All groups share one centre, and each spreads out both ways along 9 directions, with some noise.
(in the rows, 128 means zero)
Known rows, each followed by its group:
[133 100 116 135 143 114  90  98 124 105 115 135 148 161 126 157 123 129] -> K311
[122 156 147 132 104 136  99 109 176 118  86 118 162 112 155 103 110 121] -> K24
[101 109 131 105 112 138 135 147 150 119 114 123 174 107 121 108 124 133] -> K637
[140 138 148 103 147 116 108  81 163 112 117 142 161 188 111 140 165 134] -> K537
[ 88 154 117 115 147 120 155 118 157 154 134 166 166 156  69 151 140 158] -> K24
[124 119 171 133 125 127 122 110 112 135  77  97 164 156 132 100 158 140] -> K311
[168  98 139 137 150 150 111 117 158 116 122  81 153 100 115  78 111 123] -> K735
[137 158 145 137 150 123 124 135 113 140  67 113 208 128 131 136 169 102] -> K311
[182 121  72  85 173 137  96  90 178 163 153 156 113 121 121 143 150 101] -> K24
[187 147 127 133 139 125 118 167 132 118 117 109 171 102 150  84 119  71] -> K24
[137  78 101  76 121 163 164 142 154 104 146 110 128 132 150 108 124 146] -> K637
[126 142 136 117 116 126  99 143 157 104 101 128 174  86 127 127 131  98] -> K637
[161 132 113 127 153 134  76  80 146 147 111 136 138 162 121 162 146 108] -> K311
[137  79 113  99 133 112 109  99 147 101 127 141 152 131 148 111 123 130] -> K735
[117  81  84 130 141 138 156 154 114 122 140 113 158 153 113 153  99 148] -> K639
[150 126 150 126 157 173 157 152 177 124 121  81 139 145 121 151 120 154] -> K637
[142 137 152 137 130 152 120 145 141 161 109  91 134 119 107  98 135 119] -> K527
[193  78 101 104 140 153 110 150 111  83 160  96 104  86 154 132 144  74] -> K527
[150 120 126 140 179 147 172 184 135 132 129 102 168  94 106 150 135 125] -> K527
[160  65 124  61 148 146  67  99 188 107 130 134 128  92 114 134 169 103] -> K639
[198 166 108 108 166 128 143 157 147  96 152 137 139 168 130 157 150  88] -> K24
[204 119 141 123 142 146  83 119 164  57 146  95 147 137 139 130 131  78] -> K735
[125 144 117 168 103 134 117 102 107  80 144 102 151 200 136 127 105 132] -> K639
[130 134 143 116 123 138  89  80 179 122 114 127 121 144 132 150 130 134] -> K24
[146 136 125 121 163 106 150 139 125 120 146 145 146 177 104 128 134 136] -> K311
[124 144 145 152 129  88 134 154 133  58 131 151 157 158 144 143  94 134] -> K537
[ 85 136  84 145  99 166 151  91 116 145 152  97 153 165 106 116 107 161] -> K639
[112 169 164 161 105 159  87 128 191 156  90  97  94  73 127 145 100 126] -> K311
[121 138 105 135 159 153 173 138 156 104 146 104 190 109 113 136 109 149] -> K735
[168  83 104 115 137 173 117 137 136 141 130  84 118  86 140 113 126 111] -> K537
[115 122  95 104 167  99 103 140 176 133 134 175 185 148  63 184 138 124] -> K639
[125 101 108 112 151 148 107 100 149 163  87 110 176 117 131 137 140 136] -> K537
[146 135 129 110 135 152  80  86 190  98 113 118 142 119 139 173 138 115] -> K637
[102 114 171  99 113 129 132 136 143 107  96 108 174 118 109  82 153 138] -> K311
[136 117  79 149 139 154 155 175  96 152 138  94 170 127  87 134 120 113] -> K639
[185  70 186  67 175 113 127 130 144 129 132 137 109  85 115  67 189 110] -> K639
[107  76 135  92  89 145 104 107 156  36 122 105 160 120 147 120 131 129] -> K24
[ 76 120  75  72 117 147 173 161 122 140 128 154 147 100 129 190 171 136] -> K735
[122 167 107 156 124 142 145 163 128 125 124 108 176 123 122 150 116 113] -> K639
[135 100 127 132 146  81 126 133 140  85 175 163 129 173  87 128  97 142] -> K311
[133 177  61  98 174  89 169 170 164 102 178 206 194 128  86 171 139 106] -> K537
[ 96 149 136 125 119 166 155 132 148 145 108 109 117 122 145 173 130 164] -> K24
[143 106 167 148 130  87  72 110 164  80  89 131 190 112 142  91  90 109] -> K735
[141 109  90  89 176 152 143 100 146 164  95 117 191 145 141 149 161 137] -> K537
[160 120 144 150 206 102 153 174 137  89 139 128 190 113  80 167 144 118] -> K527
[117 126 112 149 140 143 130 160 134 163 107 102 156 116  97 144 117 127] -> K639
[168 106 143 138 138 149  85 157 138 118 104  85 143  66 126 135 144  81] -> K24
[137  94 142 118 129 165  84  87 167 139 117  94 107 113 121 137 133 135] -> K637
[113 144 122 145 145 116  96  91 141 102 110 150 153 127 144 189 130 128] -> K637
[141  87 138 133 137 113 113 129 116 106 141 120 135 140 104 113 128 124] -> K527
[112 161 116 107 126  64  85 128 175 101  77 197 197  97 165 155 129 101] -> K735
[172 197 139 124 136 136 147 156 150  87 132 129 135 155 167 167 145 102] -> K537
[171 107  92 107 168 132 159 148 120  94 157 128 146 145 145 152 137 117] -> K637
[165 144 101 111 151 147  84 132 179 164 123 120 152  79  94 131 143  77] -> K537
[115  93 107 135 161  96 140 171 118 154 132 141 179 151  56 148 116 139] -> K639
[154 100 125  97 137 155  90 120 185  53 125 107 175  98 136 148 142 101] -> K637
[143 124 127 125 138 188 127 126 159 118 151  72 141 100  87 144 155 120] -> K735
[140 115 145 149 147 182 128 115 170 140 139  59 163  85  69  90 123 140] -> K735
[127 144 174 167 150 108 111 112 156 162 116 116 158 146  63  89 110 143] -> K735
[119 104  89  79 107 117 144 117 138  83 134 153 175 172 149 117 121 129] -> K527
[127 110 126  97 141 150 125 125 141 115 111 112 169 122 136 136 153 120] -> K537
[111 129 131 121 115 143  91 100 146 157 120 130 100  98 113 142 138 130] -> K527
[103  90 125 110 120 159 137 125 125 150 127 114 120 123 102 131 145 156] -> K735
[106 158 124 138 129 150 163 157 140 149 100 119 151  87 159 160 111 150] -> K24
[123 110 122 151 133  86  85  85  86 123 124 160 129 139 113 140 136 122] -> K637
[122 140  84 118 135 139 117 134 170 112 130 139 152  89 143 186 104 121] -> K311
[168  54 134 125 167 159 177 169 117  70 133  75 159 134 154 129 114 143] -> K527
[106 164 145 142 112 134 124 156 156 147 129 130 111  84  99 132 106 124] -> K537
[122 184 109 126 104 176 127 118 152 117 116 100 160  92 154 142 130 102] -> K639
[179  81 120 120 123 126 111 132 120  87 134  98 157 118 169  54  98 102] -> K24
[107 120 137 132 108 128 103 104 131 132 115 132 117 134 127 122 120 142] -> K527
[128 119 139 125 127 135 133 151 107 193 102 113 102 118 118 116 135 130] -> K735
[143 106 119 180 146 129 120 152 126 146  77  93 153 118 182 137  64 133] -> K537
[138  82 160 123 150 125 104  99 171  54 120 117 161 165 134 145 118 152] -> K527
[152  99 132 134 131 116  84 129 154  92 141 128 132 122 108 131 113 111] -> K311
[161 124 152 147 165 136  78  85 162 148 142 126  59 126  94 176 141 126] -> K527
[141  99  96 152 174  94 131 144 101 130 137 137 163 155 105 160 114 131] -> K311
[136 119 128 116 143 110 132 128 129 118 140 137 133 163 117 114 131 137] -> K637
[ 64 138  80 118 118 115 146  94 152  79 138 156 190 161 125 170 107 166] -> K639
[166 136 122 113 154 117 111  85 127 105 106 139 157 196 153 165 150 114] -> K311
[205 130 125 116 166  94  84  92 158 110 155 153 118 200 124 121 130  97] -> K24
[ 97 147 118 117 129 161 138 134 158 164 106 117 136  67 137 159 133 140] -> K527
[ 88 109 125 102 119 126  96 123 162 138 107 138 183  76  74 116 152 120] -> K637
[177  46 139  25 148 169  83  51 142  98 129  92 161 160  87 100 242 100] -> K537

New rows, each followed by its group:
[169 124 110 119 170 165 155 168 135 127 158  84 163 100  89 123 151 102] -> K735
[128 153  94 120 136 150 128 129 168 134 127 138 143 152 135 178 120 129] -> K639
[145 206 157  78 127 182  99 131 187 133 108 101 153  73  96 149 227  66] -> K537
[130  87 147 135 148 122 110  80 147 112 140 138  89 156 116 155 117 168] -> K527
[127 127 121 104 127 146 125 151 157 121 108 107 190 100 119 114 134 108] -> K527
[140 149 127 155 118 143  90 142 147 109 108 104 145 141 132 162 111 111] -> K639
[131 115 127 126 148 115 122 100 125 126 122 134 144 178 128 140 139 143] -> K311
[107 120 103 111 140 116  94  80 148 118 118 155 152 128 112 165 145 132] -> K637
[ 92 158 151 116 102 154 175 166 138  85 129 102 175 162 101 141 147 148] -> K24
[136 170 154 148 141  89  96 133 167 180  64 154 168  97 154  89 101 116] -> K735
[126  99 118  92 122 125 116 175  94 113 140 135 144 120  77 161 187  89] -> K735
[103 101 113  82 101  98  74 106 150  19 110 176 171 137 168 185 147 106] -> K735
[115 151 104  88  88 195 116  39 176  98 140 118 128 105 183 125 143 139] -> K639
[176  95 122 105 131  91 150 195  97  79 159 135 165 150 121  60 132  81] -> K637
[151  96 129  88 139 120 120 157 150 131 148 121 163 122  57  67 150 104] -> K637
[123 123 127 128 140 104 108 135 118 103 100 126 210 125 116 139 151 105] -> K311
[122  95 139  94 139 146 130  98 127 130  99 107 183 142 103 123 187 145] -> K537
[125 130 180 159 128  95  97 157 120 161  79 124 153 119 103 103 124 112] -> K735
[ 98 171 105 164 110 128 116 139 138 100 113 119 197 144 116 167 102 119] -> K639
[143 122 155 117 135 102 126 120 133  62 145 148 143 181 110 130 150 134] -> K537
[172 110 127 123 212 125 127 152 159  85 151 119 193  82  75 174 159  97] -> K527
[158 132 103  88 145 168 159 137 157 147 131  98 153 155 134 110 143 134] -> K527
[151 128 146 163 129 125  81 118 137 136 128 107 117 190  89 128 110 125] -> K639
[ 83 119 119 102 104 143 161 114 153 102 116 123 160 131 153 120 109 171] -> K24
[130 103 107 117 163 136 152 135 147 161 143 115 175  99  79  93 124 142] -> K735
[177  71 143 125 172 108  83 119 129  97 141 135 114 152  94 172 150 104] -> K24
[179 121 112 117 162 116  89 109 156 127 138 142 132 137 111 122 138  99] -> K24
[143 134 151  93 133 140 139 122 131 103 103 108 176 147 141 108 175 116] -> K311
[114 157 161 164 123 138 139 151 124 108 117  99 144 149 105 156 131 133] -> K735
[175  92 125 129 165  87  95 130 122 102 147 139 158 156  99 105 131  99] -> K24
[157 146 123 105 144 147 152 142 154 158 121 107 152 169 112 104 135 130] -> K527
[137 140 105 138 165 101 152 154 135 117 126 156 189 145 127 151 120 126] -> K537
[113 151 140 115 150 126 131 140 148 131 142 137 150 166  47 171 169 135] -> K24
[161 167 112 110 169 121 157 160 151 150 134 143 188 162  93 125 145 109] -> K527
[189 139 141 168 168  99  97 132  96 115 107 119 159 189 131 150 137  91] -> K311
[112  77 122 147 135 115 124 139 138 113 162 132 114 124  91 133  82 156] -> K311
[ 99 114 120 133 145  87 125 151 122  97 122 157 202  99  83 145 130 121] -> K527
[158  67 129  90 147 118 107 135 122  61 148 122 183 131  93 103 174  95] -> K537
[119  94  69 117 152 130 128  98 114 134 121 140 169 133 139 177 136 135] -> K311
[105  71 138 124 130 140 119 144 123 129 112 102 146  89 110 130 131 139] -> K24
[124 129 109 123 149 117  96 104 142 145 111 139 162 132 106 152 147 118] -> K311
[128  93  88  92 127 143  63  79 169 119 154 130 160 132  56 124 151 108] -> K639
[125 150 143 111 117 175 158 149 155 139 106  93 123 103 167 129 133 136] -> K311
[154  99 103  66 137 139 145 120 151  57 146 135 170 148 152 129 155 116] -> K311
[146 121 127 108 133  62  93 156 117 102  98 184 159 151 139 139 149  84] -> K735
[141 124  72 103 146 149 133 162 136 134 151 123 189  81  85 141 152  87] -> K639
[187 186 183 160 152 109  95 123 110 121  73 109 170 195 149 136 166  88] -> K311
[112 133 161 133 120 125 143 158 145 107 119 117 145 114 113 109 115 138] -> K311
[167  50 175 154 208 119 126 136 149  75 133  92 178 117  65 152 135 134] -> K527
[151 128 205 111 151 118 104 156 171 123  75 130 143  54 140 114 157 102] -> K639
[ 98  77 156 142 154 128 101  84 164 106 121 134 121 109 103 170 117 164] -> K527
[123 135 125  75 130 152 142 145 161  84 123 123 185  85 145 133 158 117] -> K311
[189 132 157 132 144 123  66  83 121 119  82 100 154 186 139 131 178  80] -> K311
[131 158  93  93 130 161 136 134 186 101 134 132 133  98 174 188 115 124] -> K311
[152 119 107 120 126 146  92 138 171 131 163 127  88  89 104 120 113 102] -> K537
[121 144 171 144 136 148 128 134 179 126  97  98 147 142 114 140 110 157] -> K637
[161 118 105 182 134 117  96 183  99 113 136  91 181 170  67 131 100  85] -> K639
[195 157 157 168 131 136  69  79 161 185  97 106  48 161 174 101  96 120] -> K24
[147 203 184 133 121 152 136 174 155 113  74  86 165  96 159 119 151  99] -> K311
[139 158 160 123 129 127 113 142 144  74  88 114 198 133 138 154 158 104] -> K537
[163  87 194  91 145 120 107 113 156 105 110 127 116  91 143  85 167 118] -> K639
[137 148 135 141 184 136 130 114 151 214 143 133  92 107  57 165 150 142] -> K527
[106 144  89 123 116 172 153 162 141 134 108 100 182  58 142 151 123 118] -> K639
[158 126 164 140 140 103 102 114 137  91 132 137 123 197 108 139 135 127] -> K24
[120 122 169 138 127 123 188 158 109 122 119 109 129 180 142  98 112 170] -> K311
[ 74  80 160 138 128  91 116 136 105 135 116 141 165 139  42 106 138 145] -> K735
[122 164 167 161 130 107 116 144 116 134 115 130 129 179  76 159 147 125] -> K735
[ 96 187 172 149 104 112 100 151 129 142  75 128 124 127 142 173 138 113] -> K735
[137 107 147  96 133 118 127  95 137  59 140 131 163 111 148  88 150 123] -> K639
[161 144 155 168 128 128  87 137 128 130 120  96 130 164 103 123 118 104] -> K639
[127 134 118 105 104 147 107  30 165  86 157 138 113 176 144 109 139 147] -> K639
[143 123 131 106 120 155 100 114 158 113 121 107 137 121 125 124 143 118] -> K24
[141  77  98  76 123 128 105 130 137  53 148 147 143 133 148 153 145 104] -> K735
[103 127 151 127 151 133 150 142 168 164 119 120 163 141  61 118 125 163] -> K637
[142 105 136 101 133 172 123 123 181 111 124  92 131 132 131 132 126 141] -> K637
[123  95  89 104 165 130 148 143 112 152 137 124 180 108 100 142 144 127] -> K311
[199  82 153 139 150 120  87 162 112  72 137 100 137 130 106 127 149  68] -> K24
[161 145 115 109 161 136 152 160 145 162 135 120 172 154  82 108 151 107] -> K527
[151 121 108 131 150 141 110 121 128 123 114 111 140 134 155 167 124 117] -> K311
[ 94 113 162 165 118 131 145 181 122 134 107 101 148  83  95 112  99 145] -> K311
[164 104 129 134 144 162 105 143 136 181 104  76 141  88 103 101 137 103] -> K537
[125 121 154  99 126 100  73 125 188  76 137 151 188 102  59 101 157  91] -> K311
[155 138 111 150 144 161 123 124 114 169  93  88 120 119 164 166 123 122] -> K311
[135 140 121  81 142 123 126 114 160 115 181 162 120 152  60 129 174 120] -> K537
[127 171 107 147 123 144 185 234 134 105 160 127 122  36 137 145  86  99] -> K537
[161  63  88 111 169 144 130 105 129 157 117 104 156 157 137 129 127 138] -> K537
[160 152 150 137 131 129 134 174 153  95 131 113 132 123 135 129 122 105] -> K311
[110 158 146 144 138  95 170 195 114  78  99 133 220 116 126 132 124 120] -> K311
[140 119 128 151 159 149 131 115 135  95 109 102 140 122 166 205 117 143] -> K637
[129 109 119 106 113 106 131 145 124  97 129 144 148 132 133 100 130 117] -> K637
[150 109 117 124 135 132 115 117 154 108 126 117 137 139 147 144 119 129] -> K537
[185  95 127 111 148 143 137 122 129  62 153 118  74 192 182 193 130 134] -> K24
[106 142  96 114 120 143 149 126 147 100 134 130 168 141 147 165 111 139] -> K639
[118 115 103 117 111 172  92 117 156 148 117  92 151  87  98 135 130 113] -> K639
[183 104  73  81 166 136  75  70 176 123 173 152 115 165 101 161 162  97] -> K311
[122 158 113 117 154 112  97  71 192 179 119 178 123 153 117 148 123 148] -> K24
[129 138 124 127 132 130  78  94 180 132  99 135 159 126 123 146 121 126] -> K537
[158 151  99 120 152 138 101  94 153 152 126 131 125 150 121 164 141 114] -> K311
[112  98 135 138 131  90 112  96 145 101 117 153 146 155 142 124 100 159] -> K24
[114 153 132 120 132 122 191 194 145 159 121 124 164 132 103  93 113 139] -> K637
[135  96 131 100 116 164  89  79 164 136 132 106 119 116 113 108 147 126] -> K639
[162  75 163 123 205 145 107  79 189 122 139 100 131 152  61 150 145 166] -> K527
[135 148 167 121 116 134 127 163 136  86 141 115 125 103 103 119 161 105] -> K537
[137  61 160  92 109 149  90  81 145  84 139 102 100 149 121 101 158 137] -> K537
[118 117 152 110 131 136 122 104 149 119 119 123 141 152 113 132 157 138] -> K537
[116 149 116 102 149 145 200 138 126 160 149 135 120 164 113 140 151 162] -> K537
[141  96  86 131 160 143 124 165 133 210 134 111 124 145  46 156 126 129] -> K639
[140  92 112 115 151 116 142 156 114 151 123 127 154 112 113 103 129 120] -> K735
[165 108  95 108 157 120  70 138 140 100 133 131 190  88  82 134 162  63] -> K311
[123 116 134 117 131  95 115 150 120 135  97 158 147 127 129 127 133 112] -> K735
[137 139 158 131 137 122 167 161 125  98 129 114 139 162 149 114 121 135] -> K311
[140 159  91  91  74 119 101 112 127 126 137 154 110 169 164 107 136  98] -> K527
[133 124 164 135 150  96 107 137 142 114 112 140 167 133  93 117 137 118] -> K639
[174 175 141 162 149 136 129 167 119 156 131  91 149 124  93 108 143  79] -> K639
[118 140 108  85 147 155 169 158 136 135 137 124 172  94 112 145 169 119] -> K537
[ 94 168 155 130 106 156 181 177 129 149 121  84 159 147  79 111 148 141] -> K24
[135 140 177 144 142 147 110 172 178 118  94  83 185  90  77 116 129 102] -> K637
